The rows of a group lie close to one hidden flat surface of 5 dimensions, which passes through zero. Surfaces can cross.
In the rows, 128 means zero.
Some rows, each with its group after it:
[157 153 109 124 141 139 100 127 133  89  99 145 150] | q511
[134 252 105  44 171 201 110 152 137 137 103  86 114] | q602
[150 166 101 108 158 130 165 144  81 154  95 150 128] | q543
[107 189 126  98 104 168 120 132 119 117 108 105 133] | q602
[108 146 121 111 135 131 132 146 102 156 113 147 118] | q893
[159 101 109 143 101  63 110  99 159  62 137 145 141] | q90
[138 113 127 140 155 118 131 123 141 150 151 133 107] | q657
[129 136 125  73 155 111 107 158 154 121 139 115 125] | q657
[128 107 130 110 125  99 103 134 150  92 134 128 145] | q543
[149 115 125 161  95 107 140  88 134 108 144 134 118] | q543
[155 143 101 122 135 103 121 132 116 107 103 168 133] | q90
[144 135 148 103  84 159  85 175 136 109 108  61 172] | q657
[199 100 120 198 113 119 104  80 177  99 155 119 114] | q511
[ 91 177 134  82 108 167 120 159 102 125  95 112 150] | q90
[164 133 119 143 152 149 113 125 138 130 122 127 124] | q511
[ 78 145 153 134  87 164 149 104 116 132 134 110 128] | q90
[111 158 135 120  49 133 114 106 130  79 117 112 147] | q511
[122 134 138 121 132 154 126 148 123 159 126 105 127] | q602
[123 164 122 146  81 138 135  82 127 101 129 131 117] | q602
[105  98 137 136 154 128 155 119 127 144 148 137 119] | q90
[141  83 143 151 146 132 127 147 136 167 147 106 122] | q602
[120 148 138 142  82 146 127 110 129 119 129 114 128] | q893
[117 154 140  96 127 163 110 164 125 144 118  90 139] | q893
[131 123 120 127 128  96 124 140 115 154 122 156 104] | q893
[139 141 126 168 109 142 133  90 129 118 125 143 117] | q511
[146  93 119 179 147 124 148 116 104 143 122 159 130] | q657
[111  96 134 161 113  98 132  87 141  93 145 166 126] | q543
[ 97 191 152 132  35 187 109 134 115 163 122  69 110] | q893
[155 110 146 192 114 156 139  90 151 157 169  92  98] | q893
[136  87 125 129 161  94 123 131 147 117 141 150 130] | q543
[143 126 139 133 127 137 116 118 173 159 176  81  88] | q657
[126 123 123 120 175 113 143 120 140 158 153 145  93] | q657
[132 173 121 106 120 152 106 152 110 137  98 118 131] | q90
[ 49 158 130 144  99 136 196  91  65 145 110 188 111] | q511
[ 92 178 122 117  84 138 142 106 105  93 100 150 136] | q602
[ 70 127 151 130 130 163 122 133 122 142 128 130 125] | q543

New rows, each followed by its group:
[121 124 152 147 109 155 138 127 132 177 153  84 103] | q511
[ 81 156 132  71 143 142 139 171  93 145  99 137 147] | q511
[119 114 134 172 121 128 145  94 132 137 148 144 107] | q543
[111 153 134 144  70 156 130 116 103 108 104 124 148] | q657
[170 154 118 118 160 141 114 121 161 132 147 100 107] | q602
[ 94 146 144 111  83 142 121 143 105 116 109 114 146] | q602
[114 116 148 118 112 143 119 135 149 129 150  83 134] | q90
[124 122 131 151 134 150 153  88 130  92 133 130 149] | q893
[163 142 125 160 146 164 159 122 112 197 137 106  92] | q543
[117 144 142 133 123 176 132 119 130 122 131  94 138] | q893
[115 139 149 106 189 229 140 139 137 118 123  61 177] | q893
[140  79 133 184 183 131 168 111 123 210 167 140  76] | q511
[ 83 158 117 116 133 134 153 136  75 159  96 181 114] | q893
[141 120 124 145  98 107 121 116 140 125 140 131 113] | q893
[155  89 127 179 143 140 139 142  92 139 102 149 158] | q657
[157 149 110 115 150 129 114 152 117 142  97 144 126] | q90
[111  98 147 146 126 144 134 154 109 169 129 114 132] | q602
[139 102 128  82 200 122 101 189 142 147 126 116 140] | q543
[131 197  98 116 113 126 143  69 134  75 119 163 116] | q602
[179 115  89 119 167  47 119  95 169  58 142 178 130] | q602
[117 171 123 160  81 157 144  94  97 133 109 147 110] | q90
[167 102 127 161 124 117 115 111 160 123 151 113 115] | q511
[ 59  74 153 191 130 126 210  51 116 143 178 168 101] | q90
[118 141 119 141  59  85 122 102 119 107 120 158 112] | q893
[118 142  94 138 148 105 154  96  92  80  91 222 145] | q511
[161 157 127 110  86 128  91 122 171  87 138  74 134] | q602
[104 119 135  92 132  97 130 154 124 119 128 131 142] | q511
[114 107 135 164 103 111 139  83 138 104 147 157 117] | q543
[123 145 137 108 130 150 114 146 137 145 131  98 123] | q657
[105 142 118 125 113 108 138 125 102 134 108 172 115] | q893
[129  82 125 166 162 103 161 110 112 153 136 179 114] | q602
[121  96 139 102 127  91 128 153 140 130 149 107 133] | q511
[149 115 123 138 122 110 121 118 142 115 134 130 128] | q90
[106 124 122 118 114  96 140 109 121  82 119 162 145] | q90
[125 156 122  86 167 158 125 163 120 156 112 118 129] | q602
[131 102 141 137 123 125 118 141 134 136 138 112 134] | q602
[ 97 144 140 121 115 145 142 131 111 148 123 123 122] | q511
[124 147 135 140 155 181 138 138 112 183 121 116 108] | q511
[143 163 130 132  67 134 113  88 158  88 137  94 123] | q602
[111 110 146  82 111 103 115 167 140 123 139  93 140] | q511
[106 189 122  87 123 178 110 155 102 112  82 126 154] | q511
[ 51 143 148 101  94 167 137 174  65 144  83 130 165] | q602
[123 161 136 134  98 168 121 128 119 149 120 101 119] | q90
[ 85 170 125 118 103 141 145 118  88 125  99 161 132] | q893
[174 122 113 116 110  83  89 133 156  77 124 126 148] | q90
[156 144 124 124  64 107 111 116 146  80 127  95 145] | q543
[158 145 121 135 118 124 114 103 156 109 148 109 115] | q602
[108 149 151 131 106 184 125 148 111 170 125  83 120] | q602
[132 134 125 105  96 105 103 141 138 108 121 120 137] | q893
[162 103 143 183 111 150 126 110 150 162 161  91 106] | q657
[122 120 144 165 115 155 143 120 119 163 141 116 109] | q602
[130 136 132  45 200 148  90 210 143 170 123  83 134] | q657
[ 88  97 144 131 118 122 141 150  91 140 111 151 151] | q602
[154 107 129 168 113 113 130 110 140 158 152 128  91] | q893
[ 87 128 135 135  72 106 148  84 125  70 131 151 146] | q90
[ 70 126 153 112  82 127 146 105 130  84 138 119 154] | q90
[163 127 105 145 126  85 156  99 115 109 125 161 126] | q543
[ 91 126 137 116 117 128 138 122 118 112 128 134 140] | q90
[ 98 151 129 125 151 159 152 140  89 172 109 147 109] | q893
[129 138 106  99 189 119 137 145 116 127 114 159 130] | q602
[163 133 131 145 107 143  94 122 159 119 142  91 129] | q511
[107 117 137 122 137 126 145 139 119 157 135 126 118] | q511
[120 105 134  82 146 109 105 182 125 115 113 118 168] | q602
[140 143 117 107 168 128 128 137 135 130 125 133 127] | q602
[ 85 125 141 140  80 121 146  90 125  92 138 135 137] | q90
[183 163 102 135 186 183  89 140 135 118  92 136 139] | q511
[ 57  97 148 162 108 124 134  79 133  96 142 179 124] | q543
[131 128 128 179 106 135 147  82 125 130 134 149 109] | q511
[135 136 108 157 113  97 149  66 133  91 135 173 110] | q602
[138 123 143 128  50 117  93 121 157  80 137  76 148] | q602
[162 107 114 120 147  88 121 137 143 109 134 130 134] | q543
[123  85 150 139 116 105 146 129 145 164 174  94 104] | q511
[147 152 137 150  72 147 111  93 160 111 149  87 115] | q602
[127 136 130 144  90 116 129 113 129 127 133 134 122] | q893
[101 116 143 149 113 135 160 114 113 166 149 120 104] | q511
[117 133 130  85 161 146 120 153 133  93 112 115 170] | q893
[145 171 124 104 160 164 117 144 142 153 129  93 111] | q602
[183 117 131 155 142 139 108 121 177 150 170  75  99] | q602
[ 78 148 124  53 129 105 129 167  98  96  95 145 167] | q511
[146 113 118 130 152 112 130 122 138 122 137 144 119] | q602
[158 153 104 131 145 116 133  93 152 107 140 144 108] | q602
[120 129 124 124 123 123 133 118 130  99 125 142 140] | q893
[ 95  99 133 122 151 105 151 118 125 115 138 154 137] | q90
[148 112 135 160  78 114 117  86 162  84 150 103 137] | q893
[105 174 142 126  79 171 126 136 108 156 117 104 111] | q893
[ 97  88 155  63 162 109 135 199 127 188 155  82 122] | q511
[133 101 111 167 185 104 164 123  99 201 137 193  74] | q893
[158 109 123 126  96  78 100 132 157 108 144 118 119] | q893
[106 150 125 118 142 163 143 142  94 154 105 130 129] | q657
[146 168 116 103 161 167  97 155 123 115  90 126 151] | q511
[109 115 131 118 140 112 145 133 113 142 129 144 126] | q511
[106 146 128 133 106 139 142 115 112 132 123 133 125] | q511
